There are 3 nested groupings, the coarsest first. Each group lies inside one group of the grouping before and may be the whole of it. The rows also spread widely along 12 directions, which tell nothing about the answers.
In the rows, zero is written as 128.
Some rows, each with its group in each grouping after it:
[133 124 134  48 163 165 163 126  76 102 138 148 137 153  89 172 134 115
  97 120 120 156 126 128 135 139 103  98]  vebi J889 J703
[139 129 134 155 149 136 152 137 147 125 117 137 183 136 117 136 150 168
 134 127 112 125 130 122 105 195 129 121]  vebi J919 J429
[102 103 101 138 108 142 117 103 122 163 126 138 147  68 134 142 134 149
 133 117  90 135 126 138 133 107 138  99]  Bap J244 J119
[155 169 110 113 140 121 167 158 103 137 126 144 165 153 119 153 151 138
 100 111 147 186 150 147 121 147 116  94]  vebi J559 J893
[ 85 126 132 165 106 132 104 110  99 134 133 134  75 141 142 156 136 144
 144 134  95 132 141 135  98 111 169  98]  vebi J919 J134
[124 122 131 103 124 129 132 114 120 116 146 128 114 141 124 150 116 119
 112 123 139 153 130 139 141 132 141 111]  Zefe J570 J443
[158 133 163 137 152 110 152 113 126  95 151 123 127 160 127 101 108 144
 130 145 145 159 132 158 120 152 110 165]  vebi J559 J239
[147 147 103 126 158 148 179 115  95 150 124 146 188 108 113 140 133 159
 111 119 136 127 149 144 134 141 118 124]  Bap J557 J9
[124 158 137 145 147 113 137  95  97 131 128 136 113 145 128 134 135 178
 120 135 165 148 153 184 119  92 173 136]  Bap J557 J71
[111 131 115 130 122 124 107 142 152 153 116 127 161 141 141 167 154 156
 131 121 120 132 143 141 102 153 137 104]  rorol J93 J352
[149 110 140 111 143 152 148 144 164 100 132 119 148 100 100 131 135 124
 116 157 145 147  84  92 166 174 157 127]  vebi J559 J729
[145  88 123  80 142 133 145 112 120 111 133 122 132 126  98 139 122 121
 108 142 130 183 133 115 136 138  95 157]  bavi J933 J605
[116 135 128  90 150 129 119 138 146 135 104 129 155 144 119 181 159 156
 114 128 146 143 136 143 122 144 167 105]  rorol J93 J866
[118 106 110 120 116  95 144  85 120 140 117 128 110 130 127 148  94 155
 123 125 106 129 187 137 111 119 132 149]  Zefe J552 J709
[114 114 150 147 145 174 148  67  62  92 169 154 119 135 121 128 120 130
 140 129 103 120 117 148 124 121 109 128]  Bap J557 J94
[109  70 123  97 156 151 143 118 137 142 122 134 168 107 103 143 139 160
 135 155 107 108 115 105 139 138 113 170]  Zefe J732 J690
[127 130  88 129 113 130 130 120 123 162 144 158 137  87 128 140 128 180
 107 109 128 127 114 137 156 117 165  67]  Zefe J552 J783
[127 140 146 174 145 126 150 107 126 121 138 109 128 162 145 138  99 137
 146 142 132 100 165 143  95 154 125 170]  rorol J800 J348
[131 101 100 108 138 124 127 137 132 110 129 120 110 159 103 153 124 148
 100 135 178 134 138 104 126 178 149 105]  Bap J518 J522
[154 139 129 156 160 156 154 114  73 121 188 158 129 124 120  96 133 165
 118 141 163 123  87 145 163 111 125 131]  rorol J5 J721
[136 142 125 202 117 128 127 147 174 167 130 100 167  86 176 104 104 143
 150 144 135 122 117 127 122 143 139 145]  bavi J539 J128
[124 122 115 101 101 121 113 138  99 105 169 106  49 167 130 156  95  82
 103 140 168 172 141 126 138 124 123 105]  rorol J800 J681
[127 132  90 162 116 104 117 133 129 181 119 117 123  93 139 131 131 177
 115 143 153 154 144 133 127  94 178 129]  bavi J639 J831
[125 133 137 170 115 133 123 146 133 124 138 126 117 138 136 124 155 155
 134 140 139 148 106 123 115 142 168 106]  vebi J889 J534
[146 105 156 173 163 109 165  89 102 109 135 124 117 158 114  92 131 178
 151 168 127 135 151 136 102 142 119 212]  vebi J559 J239
[132 127 118 142 121 122 139 132 123 147 127 132 170 132 137 142 138 129
 136 117 104 150 156 143 105 137  94 142]  rorol J5 J721
[130  99 123 128 141 153 114 133 101 146 169 137 122  89 130  93 137 145
 128 166 141 135  74 132 178  73 123 157]  rorol J5 J721
[145 133 119 108 157 145 177 118 112 138 113 127 160  88 112 143 111 126
 117 142 105 127 141 120 149 123 129 149]  vebi J559 J729
[110 138 126  34 141 146 115 114  95 118 137 158 124 143 121 190 125 123
 104 103 101 164 127 175 132 103 118  60]  vebi J559 J239
[137 101 108 106 136 150 137 134 126 138 132 126 165  99 118 146 129 128
 113 132 117 160 121 102 139 141 107 131]  bavi J639 J831
[142 114 141 154 146 108 158  82  98 107 141 123  90 142 118 109 100 159
 132 159 129 131 154 142 117 128 132 180]  vebi J559 J729
[117 106  90 113 120 121 119 153 131 164 127 126 133 117 130 144 134 159
 112 142 144 134 129 109 142 122 147 117]  Zefe J552 J709
[132 113 119 118 134 135 154 142  99 135 117 111 134 139 107 156 166 112
 116 148 133 181 150 102 129 132 126 160]  rorol J93 J866
[127 125 113 123 128 136 148 125 114 135 144 129 126 123 131 144 105 134
 112 131 140 122 135 117 143 134 141 113]  Zefe J552 J709
[109 172 160 146 135 152 129  85 105 112 183 173 135 124 161 136 102 152
 130  95 121 119  97 207 138  97 142  61]  Zefe J732 J690
[122  39 113  85 125 124 120  49 154 100 130 132 123  98  89 157  74 149
 119 120  80 114 146 103 124 178 115 135]  bavi J639 J831
[122 150 130 138 152 149 161 120  94 130 113 123 146 131 133 153 130 116
 128 130 121 141 157 138 118 113 134 142]  Bap J518 J522
[134 145 169  97 163 145 151  95 133  91 148 108  95 111 136 137  43  94
 116 150 138  97 121 143 161 124 158 135]  vebi J559 J239
[108 107 147  49 161 152 149  99  97 115 136 142 140 131 112 169 114 112
 119 133 103 137 136 148 145  98  95 144]  Zefe J732 J690
[105  96 156  54 167 124 105 103 103 102 123 138 131 193 109 155 159 159
 134 148 133 168 148 177 102 111  93 162]  Bap J557 J71
[105 150 125 131 152 146 127 110  59 141 149 146  96 146 144 149 123 155
 126 140 119 114 132 167 118  78 140 105]  vebi J559 J729
[ 75 107 113  96 106 120  71 146 158 140  97 120 132 182 130 215 179 149
 132 120 110 147 155 128  74 165 157  80]  rorol J93 J352

New rows. What belongs after each?
[103 133 151 103 127 155 132 142  71 120 146 121  86 156 143 158 148  83
 123 154 134 186 126 127 141  65 136 138]  Zefe J552 J709
[137 139  56  85 121 106 139 107 124 167 116 165 160 104 101 184 124 186
  86  77 124 123 167 152 129 143 147  52]  rorol J5 J721
[138 103  67 159  94 128 143 105 114 156 148 132 102  68 111 126 105 157
  99 126 137 147 125  96 150 126 157 104]  bavi J933 J605
[139 175 137 171 143 131 172  70  69 105 166 144  83 144 132 143  80 135
 112 111 148 107 157 162 127 117 167 112]  rorol J5 J721
[144 138 132  95 169 152 172 100  92 122 134 145 185 127 117 145 122 135
 114 108 118 141 146 162 128 143  77 119]  Bap J244 J119
[157 175 123 110 180 118 171 111  53 123 154 161 139 192 124 135 116 187
  96 104 159 126 161 188 104 133 100  98]  vebi J889 J534
[126 141 108 139 135 113 110 108 112 162 136 144 133 103 145 131 126 187
 116 125 137 150 128 175 130  79 154 112]  bavi J639 J831
[145 118  82 144 110 135 149 167  94 153 156 122 121 124 125 124 125 121
 109 133 135 156 130  95 135 148 103 109]  vebi J559 J239
[123 137 131 139 146 128 123  97 123 126 139 158 142 143 127 138 117 192
 132 112 108  96 135 164 101 163 131  86]  vebi J919 J134
[128  99 126 100 125 141 128 136 143 109 148 131 124 133 113 141 131 135
 111 141 151 149 104 101 153 156 144 111]  Zefe J552 J709
[120 112 157 109 147 134 156 110 126 100 111 135 139 164 102 164 171 145
 130 145 128 167 142 116 114 150 150 157]  Zefe J552 J709
[ 84 101 131 118 102 171 113 103 138 124 121 149 144  97 121 191 155 108
 142 114  59 132 111 110 126 129 158  86]  rorol J5 J721
[160 160 144 147 148 138 193  98 104 101 137 136 142 121 112 135 116 125
 115 123 123 153 142 138 134 149 138 127]  vebi J559 J729
[118 138 104 167 138 173 188  54  89 127 137 149 152  80 118 164  82 139
 120  91  82  67 153 119 123 165 147  79]  Bap J244 J119
[132 146 105 123 137 151 161 120  78 139 143 156 128 111 114 151 134 142
 103 124 121 145 121 131 144 115 143  88]  vebi J559 J893
[121 116 154 117 152 136 141  84 114 106 136 143 142 147 126 140 115 150
 143 128  84 128 140 159 103 145 102 139]  vebi J559 J239
[107 123 104 124 129 154 101 162 133 161 140 127 170 134 159 159 115 123
 137 121 111  93 129 130 112 143  96  98]  rorol J5 J721
[130 131 120 120 177 163 143 143  87 141 152 121 139 132 131 128 125 149
 115 154 179 104 108 128 150 127 130 124]  Bap J244 J119
[132 119 121 139 112 128 134 143  89 134 169 129 104 142 145 108 127 123
 123 143 146 172 122 133 145  98 106 138]  Zefe J552 J709
[153 134 110 158 141 101 128 176 175 174 109  95 167 111 143 108 145 176
 124 167 189 155 121 120 130 138 155 169]  bavi J539 J128
[118 121 131 151 138 131 100 116 163 141 145 124 135 110 148 125 106 173
 136 137 143  82 104 146 137 143 167 110]  rorol J93 J866
[115 145 160  83 148 180 125 133  63  78 179 151  90 186 125 162 130  94
 110 125 130 154  97 141 132 137 105  67]  vebi J919 J134
[159 114 110 129 124 132 160  94  80 114 172 140  97 107 100 113 107 133
  98 126 145 159 120 125 171 124 123 124]  rorol J93 J866
[135 106 112 114 121 112 114 177 159 164 123  85 110  81 142 109 103 115
 120 182 156 148 111 104 166 102 156 162]  vebi J559 J239
[124 151 121  95 125 125  99 166 164 137 130 112 136 138 147 165 122 120
 108 126 163 143 122 145 139 140 154  83]  rorol J93 J352
[ 92 124 123  46 145 130 112 116 154 147  74 116 149 108 120 205 116 126
 115 129 117 126 165 151 128 105 172 115]  Bap J557 J71
[125  81 138  60 145 132  95 114 150 122 146 117 136 126 141 132  85 123
 132 146 118 139 113 147 137 126  67 152]  bavi J539 J128
[141 135 113 105 150 129 167 136  96 131 124 127 132 149 109 155 135 136
 106 137 137 150 151 120 121 147 130 130]  vebi J559 J239
[113 116  79 112 119 124 127 131 121 164 131 134 120 115 130 160 106 165
 105 125 140 104 141 117 138 126 159  88]  Zefe J552 J709
[134  82 121  73 125 117 115  89 180 110 133 133 128  93  90 147 113 153
 111 136 131 140 110 132 164 152 146 129]  rorol J800 J348
[113 135 116  72 152 132 116 172 151 156  76 123 191 139 126 182 185 145
 121 128 135 172 146 147 115 119 136 116]  Bap J518 J522
[124 130  87 102 164 144 159 138  70 163 125 133 141 138 124 166 111 144
 109 139 121  98 163 118 116 128 106 125]  vebi J559 J893
[135 151 149 121 131 125 136 111 152 105 134 121 142 119 136 147 105 123
 115 108 147 156 132 163 132 150 149  91]  Bap J244 J119
[101 117 128 116 134 115 107  84 137 142 120 120 111 125 150 161  82 153
 133 130 111 112 156 157 100 114 137 131]  bavi J539 J128
[126 118 147  77 167 107 108 142 151 123 114 122 157 185 124 155 152 165
 130 147 159 138 145 161 104 145 117 161]  rorol J5 J721
[156 134 168 208 166 137 147 136 133 119 148 113 163 143 146  79 148 169
 148 170 168 150 106 130 117 145 135 196]  bavi J639 J831
[114  72 144 107 132 111  84 113 180 114 127 123 152 149 126 124 129 171
 150 144 128 135 128 154 106 165 106 153]  Bap J557 J71
[115  85 133 108 135 116  92 115 129 109 151 132 103 181 116 141 148 170
 131 145 145 139 120 140 110 153 119 134]  rorol J93 J352
[150 145 154 108 165 119 136 119 135  90 148 111 124 178 134 145  88 134
 107 130 183 147 144 153 115 164 126 126]  bavi J639 J831
[117 125 114  99 137  96 129  81 109 150 114 141 128 139 122 160 129 172
 125 124 107 146 182 184 106  92 116 150]  rorol J800 J348
[101 128 131 145 157 148 149  82 126 149 106 149 182 120 128 167 144 186
 147 116  87  82 149 149 106 141 160 125]  Zefe J570 J443
[123 139  62 118 138 128 114 177 110 195 127 154 185 147 137 155 161 207
 115 112 130 118 135 150  98 152 105  59]  vebi J559 J239
[ 97 109 122 142 110 121 126  77 127 128 115 126 101 123 126 178 106 131
 136 122  90 106 170 129 101 128 166 128]  rorol J5 J721
[130 145 135  89 138 130 133 133 135 129 112 129 165 143 122 171 156 125
 119 119 121 175 146 153 121 134 121 120]  rorol J93 J352
[111 117 169 105 167 157 158  81  78  86 142 131 110 173 117 160 109 114
 139 141  91 123 147 139 101 136 105 153]  vebi J559 J239
[128 137 128 180 144 141 172 115 111 117 128 107 129 145 123 144 101 129
 128 141 152  99 165 104 108 175 158 149]  Bap J557 J71
[109  90 141 122 143 152 123 105 111 111 130 132 126 139 109 160 166 145
 132 148 114 169 117 110 114 131 142 142]  bavi J639 J831
[128 144 114 109 139 103  84 185 192 168 115 107 149 117 159 127 100 169
 119 147 169  98 119 152 138 145 157  95]  vebi J919 J134
[129 102 131 162 125  95 152  64  91 126 141 131  75 127 122 102 102 173
 132 154 129 138 167 140 125  91 147 191]  Zefe J552 J709
[117  60 121 123  80 143 130  75 137 109 132 142 135  71  97 139 150 116
 133 112  64 193 117 107 141 146 111 116]  Bap J244 J119
[124 113 103 105 116 167 128 139  74 132 167 149 122 123 125 139 128 126
 110 115 105 142 101 120 140 121  95  72]  vebi J889 J534
[130 189 118 198  86 107 131 161 144 160 125 101 111  98 177 132 103 108
 126 131 138 157 147 146 123 104 185  94]  vebi J559 J729
[144 139 159 114 174 117 164  87 144 125  96 111 164  93 121 118 104 144
 132 154 143 130 156 167 144 104 152 202]  Bap J557 J94
[111 154 156 129 131 159 142 119 144 104 119 117 120 113 134 179 111  99
 127 134 112 124 121 121 131 145 194  89]  vebi J559 J729
[125 127 133 111 129 128 152 102 114 121 132 157 146 132 115 145 153 157
 119 118 117 172 136 147 131 121 137 119]  Zefe J552 J709
[160  58 101 104 104  79 124 119 154 109 143 126 117 143  95 108 103 155
 116 133 128 172 151 115 118 195  68 151]  vebi J559 J893
